The same things were measured in two ways. Each way mixes the same 10 hidden numbers, adds some noise and spreads widely along 7 directions of its own, which tell nothing about the thing.
Some things both ways: the first way, then the second way.
[-29 -22   0  78  31  -4  -8  19 -24  -9 -17 -49  14  -4  10 -25  -9 -28
 -25  -9]
[ 15   1  -1   6  12 -18  20   8  -3  -7  34  -3 -51 -12 -25 -26   7 -20
 -21   7  -4]

[-15  -2   9  12  -3   8   1  -2  26   2  -5 -20  -2 -19  12   2 -10  19
  18   2]
[ 37 -19  -1   4   2   4 -11 -25 -17  -4  -2 -13  -5  -6  -5   3  -1  21
 -37   6  20]

[-14 -23 -31  41 -25  -4 -14  17   6 -41 -31 -14  -8  35  -6  -7  -3  -6
 -20  22]
[-17 -19  27 -17  56 -15  24  -9  16 -35 -18  17   1 -10 -21  33 -12  20
 -11 -12  -5]

[-19  40 -19  58 -15   2   5 -10  26  21  25 -10  20 -13   9   6   2 -27
 -47  -6]
[-40  -2  29   1  29 -27   4   2   8 -34  -2  22 -12  10  -9  19 -22 -43
  12 -16 -32]

[ 34  -3  -2 -25 -24 -12  28 -21  25 -21  32  26 -26 -25  29   3 -34   9
  10  -9]
[ 17   1  -9  -6 -15 -13  43  48  -2  -7  24  24 -50  -1 -42 -19   4 -26
 -21  16  -7]

[ -4  -2  -7 -53 -28 -48  11 -43  38  10  10  40 -10  -5   3  23  37   2
 -29 -28]
[-26 -16   5  27 -13 -25   8   8  34 -33   3 -28 -34  13  -8  16 -20 -55
 -14  14  13]

[ 11   8  10   7 -16  -5  15 -24  14  -2  23   0  -2 -27   9   5  -7  -7
  -3 -32]
[ 14  -7  22 -11  19 -28 -14 -19 -13  27  -9 -16  -7 -25  34  24  -1  -4
  36  10  12]

[-32 -24 -17   9  -2  -7   7  -1   5 -15   3   4  -5   6   0 -24   1  18
  26  -1]
[ 10   5 -10  -5  -5   0   5  36  29  18  13  19  -3   2  11   7  23   1
  10   7   8]

[ 45  -5   7  -2  11  24  14 -20 -13   3  -5  11  -3   9  15   9  -2  19
  10 -12]
[-11  10  13  -1  -8 -13 -41   8  -2  10   9  32  -8   1  24   8   6   1
  -1  24  26]

[  4  -5  -4 -17 -21  -4  11 -14   7 -19  -9  -3 -12  16  -2  -1 -27  15
   9   4]
[ 11  -2  26  -4  26   1  11   9  15  -1 -17  -3  -3   1 -21  20   0  39
 -17 -24  -8]

[ -6 -21   4  12   0  -2  12   5  13 -39  26  -1   5   1  18  13  -7  -7
   2  16]
[-20  -4  15  -4  19  23  34 -12 -23 -10 -23  -2   4 -11   7 -12 -13 -36
 -17  -3 -29]

[ -4  32  15   9  -4   7  -3 -17 -19  38  -2   7  10  -8   9   5  10  12
   1   8]
[-58   0  10  20  23   7 -14  18  27 -15 -13  19  -4  12  16  -2  -7 -30
 -32 -10  -5]

[-18 -12 -21  -3 -40  -4  15  12  24 -24  -1  -8  -6  35   9  -6  -5  45
  23  54]
[  9  -6  23   6  30   8  59 -29 -33 -30 -12 -19 -37  -6 -30   9 -29 -14
 -39  -5   1]

[-41  24  11 -72 -34 -34  -8  -5  46  -1 -22  20 -20   5 -18   0 -30  36
  45  42]
[-49   5  23 -10  34   1 -11   8   1   9 -17  34  14  -3  24  -6  -6 -15
  -6   9  -7]

[  2 -39   6 -17  21 -11  19 -14  43  18  -4   9  -2  -2  -6   1  30   0
  17  -7]
[ 47   4  21  -5   3  -8   3 -19  12  -9  14   2 -49  -2 -22  33  15  41
  -4 -16  22]

[-14  43 -12  26 -44  21  -7  -1  12 -24   7 -11  -4  -5  12   9 -21  10
   7  -5]
[ -2 -33 -19  24  20  -9  -6  19  20 -24   1  -4   8  14 -20 -11 -12 -21
 -50 -13 -13]

[ -5  15 -33  55 -40   6   1 -16 -18 -20  13   9   4  13   3 -31  28 -15
 -43 -33]
[-33 -27 -12 -11  35  -8 -26  14  51  -1  -6  21  45   9  29   9  13 -21
  11 -12 -19]

[ -8 -16 -17  34 -13 -11  19  -1   0   3  -9 -28 -13   1  -8 -13   4 -19
 -12  22]
[-10  -9   9  -8  -1   5  42   6 -24 -26  -9  19 -24   4 -19  -7 -18 -63
 -21  -1 -32]

[  3 -23   5  21 -23  -6   6   1  31 -11  20  12  21  10  -2   1  34  -4
 -32  14]
[ -9 -14   2  -2  21 -22 -13  -2  34  -7  15  27 -19  -8  10   3  -4 -11
   2  19  27]

[-17  10 -16  24 -44   4   4 -14 -20   3 -36 -33   3  39 -36 -22   1  16
  -6  15]
[-15  14  41  -8  14 -30  13  31   6   6 -10  23 -46 -30 -15   6  -7  26
  10   9   8]

[-31  11 -18  22 -17   2  22 -20  34  16   7  -3   8  -4 -10 -30  10   6
   2  10]
[  8  -9   2   9   8   3  17 -17  -6 -15   7 -32 -43   7 -11   2  13 -51
 -27 -19 -14]

[-17  25 -18 -23 -22  -9   9 -32  51  -3   1  22  -2   7  -9 -25 -24  20
   1 -18]
[-33  -5   7  -4  14  21 -13  -6  -8  -9 -15 -10  20   2  18  -9  16 -32
 -30 -18 -41]

[ 26  37 -34   3 -49  48  18 -12 -34 -34 -33  11 -33  61   9 -20  27  19
  47  21]
[  8  -3   3  -6 -31 -13 -12  -6 -20  -7  22  13 -18 -15  11 -19 -14 -30
  -4  35   3]

[ 22 -25  17 -31  10  -9  16 -12  15  -7 -15  -9  -7  -1  25  -8 -25  23
  -7  -1]
[-22  23  43 -17  10  13  -5  -6 -18  13 -19  34   4  -4  -2  -7   0  25
   1  15  -2]

[ 25 -19  26  10  42 -15  12 -16 -17  27 -12 -15 -11 -50  31  35  36 -41
 -11 -41]
[  3 -11   4  18  -7 -15   0  -9 -21 -20   5  -9 -23  12  -7  10 -15 -48
 -17  16   6]

[-22   7   1  15   5  -9 -10   6  10   3 -27  -4 -22 -23  18 -12  18 -27
   5   7]
[ -5 -16  10 -33  35 -12 -23 -17  -4 -13   9  59  13  -2  -8  -1   4  15
   4   7  -7]

[-33  40  -5  24 -12   5  -9 -17  33  13  12  24  11 -38  11   7  20   1
  -6   8]
[-12 -15  -6 -25  19   0 -50   5  18  11  -4  37  46  -5  28  11  23  41
  -2  14  15]

[ -3  -6  -5   0   4  -6   5 -13  33   8 -15   8   0 -10  15 -31   3  16
 -13   3]
[ -7   0  32 -19  39  -3 -21 -54  -3   1  -5 -10  -1  -6  18  30  18  15
   9   2  17]

[-31  -4 -12  19   4  -1  10 -13   3  -5 -13 -19  -3  -5  -2 -12 -20  13
   2  25]
[-43   5   7   5   5  24   1  33  24   1 -25  13  23  35   7  10  14 -39
 -20 -13 -24]

[ 11  16  -5  51  -5  23   8   5  17 -23  19  -2  21  22  11  -2 -10 -22
 -20   6]
[  4   2  28 -16  29  17  28 -38 -51 -23  -5 -12  -6 -44  -3 -26  -8  14
 -36 -15 -42]

Other things, the second way, with their names:
(151): [ 30  -3 -10 -11 -34   5 -18  -1 -32  13  15  -4  -2 -38  16 -33  13  19
 -34  38  12]
(55): [ 35 -26 -25   0  20  -4   6 -20 -48 -27  42  29 -45  -8 -35 -57 -12 -23
 -75  16   3]
(317): [ -9  -7  18   1   3   5   0 -31 -13 -23  -1 -17   7  -2  20   1 -13 -47
 -15 -10 -31]
(64): [-24  10   7  -4 -31   1 -10  44 -29   9   2  45   4 -21   7 -55 -18 -16
 -30  41 -16]
(242): [-11  -9  -1   5   6   0 -21 -20 -66 -14   3  32  -7   4  14 -14 -16 -51
 -24  17 -12]
(310): [  7 -19  -6   7   2  24  11  -6 -33 -19 -10  22  12   6  -8 -28 -26 -30
 -47  -3 -27]
(329): [-22  -1  10   1  12  -9 -29  22  20  -3  -4  32  -3   6  -9   4  14  20
 -16   6  10]
(132): [-21  -9  -4   9  11 -13 -30  35  45 -11   5  23  22  25  -2  12   5   3
 -21  -4   0]
(189): [-22   0  33   1  25  11  18 -18  -9 -18 -26 -15  17 -17   7   7 -23   7
 -14 -11 -23]
(149): [  2  28  27  -8 -18  -8  21  15 -26   6  11   9 -36 -32  -9 -13   8  12
   6  28  -1]
(156): [ 49  -4 -18  12 -38 -16  15  14 -10  -4  39 -17 -44  -9  -4 -11  -2 -31
 -25  24  13]
(185): [-20   7   2  15  -9  13  34  22  14  -8  -1 -14 -19 -15  15 -17  -6 -44
 -21   5 -12]
(263): [ 24 -13   7  11  19 -21   5  25  11 -10  -7  15   5  20 -21  40 -18  17
 -10 -14   5]
(238): [ 12   5  31  -9  20 -22  -3  -4 -15 -14   2  23 -25 -16 -27  24  -5  56
  -5   3  16]
(267): [  3   3  22  -3  19  24  -9 -26  37  -2  -6 -19  54   5  31  18  -2  25
   3 -34 -26]
(162): [-31 -13  22 -13  21  22  16 -37 -30 -33 -31  -8   8 -25  13   4  -9 -14
 -28  -4 -24]
(295): [ 14 -11   5   6  15  -6  29 -30 -37 -28   8 -23 -48   7 -14  11 -11 -60
 -34  -4  -3]
(322): [-24  20  15 -22  -1  14  -5  15  49  17   3  25  27  25  27  24  28 -12
  37   1  -9]
(9): [ 12   4   3  12 -18 -23 -12  11  35  -2  40  -7 -34  -3 -16 -23   3  -4
  -6  20  13]
(11): [-34  -4  31  -5  31 -27 -23  -6 -12   3 -21  32   7   1   3  19 -11  -3
  22  21   9]
(292): [ -3   7  11  10 -16  25   7 -36 -52 -13  -7 -60   8 -23  37 -12  -2 -39
 -54   9 -18]
(5): [ -7  -1  31   6   5 -10   5 -31  14 -25  -8 -24 -28 -12   9  40  -5  -4
   9 -10  11]
(350): [-18   1  16   8 -23  -2  58   2 -29 -51  -6 -21 -44 -16 -18  10 -27 -49
 -38  24  -3]
(265): [ 41   2  36   0  12 -15  -2 -34  11  -9   9 -32  -8 -10 -17  26  -4  53
   7 -18   3]
(4): [  7   7  35 -14  34  -9 -10 -46   3  24  -4 -13 -26 -15  22  26  15  26
  24  12  41]
(388): [-13  13  32 -10  -3  -4 -26  11  -6  39 -34   3  25 -18  33  26  11  40
  31  23  19]
(96): [  0  -4  16  13  20 -39   2  29  36  -3   6  21 -44   8 -16  28 -10  -3
  17  -6  20]
(258): [-15 -25  -5 -25  18   4 -43  -7 -20 -24  -7  54  42   5   9   6   6  12
 -29   1 -18]
(16): [  0   0   7  19 -31 -14  -8   4  16   6   6 -31 -31 -12  29   0  -7 -45
  -1  18  16]
(179): [ -4   1  11  13  -2  -8   1  17   5   5  -8 -10  -5   8   4  16   1 -20
  -6   1  -1]

Some of these things the first way, each followed by its name:
[ 10  -5  -8   8  -9  -9  12  -8  15  11 -17 -10 -19 -10   0 -12   3   0
  14  -6]
(156)
[ 19 -12   3  27   0  11  11 -20 -12  -2  11 -19   8  -4  11  -3 -23   8
 -30 -28]
(16)
[-42  28  15 -36  -3 -12  -3 -28  22  26 -35   0 -11 -46  -1  13  29  11
  47  -8]
(388)
[-10 -27  -5   3  22  -3   6  -2  -3  -4 -15 -24  -2  24   6  -8  -9  21
  27 -47]
(242)
[  7   1  -9  52   4  25   9   9  31 -22   3 -15   5  11  12   0 -24 -25
 -22  18]
(317)
[-18  10   2  16 -23   1  12 -13  20   9  30   0  15  -5  -3  20  20   4
   2   5]
(96)
[ 29  -3   4  25  14  37  -1  -7 -35 -42 -22  -6 -19   2  23   7 -26  -4
  19 -13]
(151)
[-19 -22   5  21 -25 -25  23  -1  47  19  35 -27  30   2 -10   1  25  -5
 -35   3]
(310)
[-15   4 -44  42 -44  17   9 -20  -4 -24   0  -1  20  70 -22 -12  27  16
 -32   7]
(132)
[-18  25  -3   3 -21  12  -4  -7  11  -9 -34 -23 -19 -12  17  -1  -1  14
  26  -3]
(11)
[ -3  32 -13  14 -21  26   6   9  33 -25  19  24  -4  20  29  -7  -3   6
  13  25]
(267)
[-32 -44  -3   7  11 -20   9  -4   1 -32  12  -4  13  29 -20  67  43 -28
  20   2]
(263)
[-22  20 -30  28 -21  24   0  -4 -13  -5 -37 -16  -1  43  -2 -18  10  33
  25   5]
(238)
[ -6  -3   6  -8   8 -22  -1 -21  42  49 -19  16  -5 -25   2  -5  52 -12
 -13 -29]
(5)
[  7 -39  13 -29  15   1  15 -10  -7 -29   2  26   1  17  18   3  27  17
  25  10]
(4)
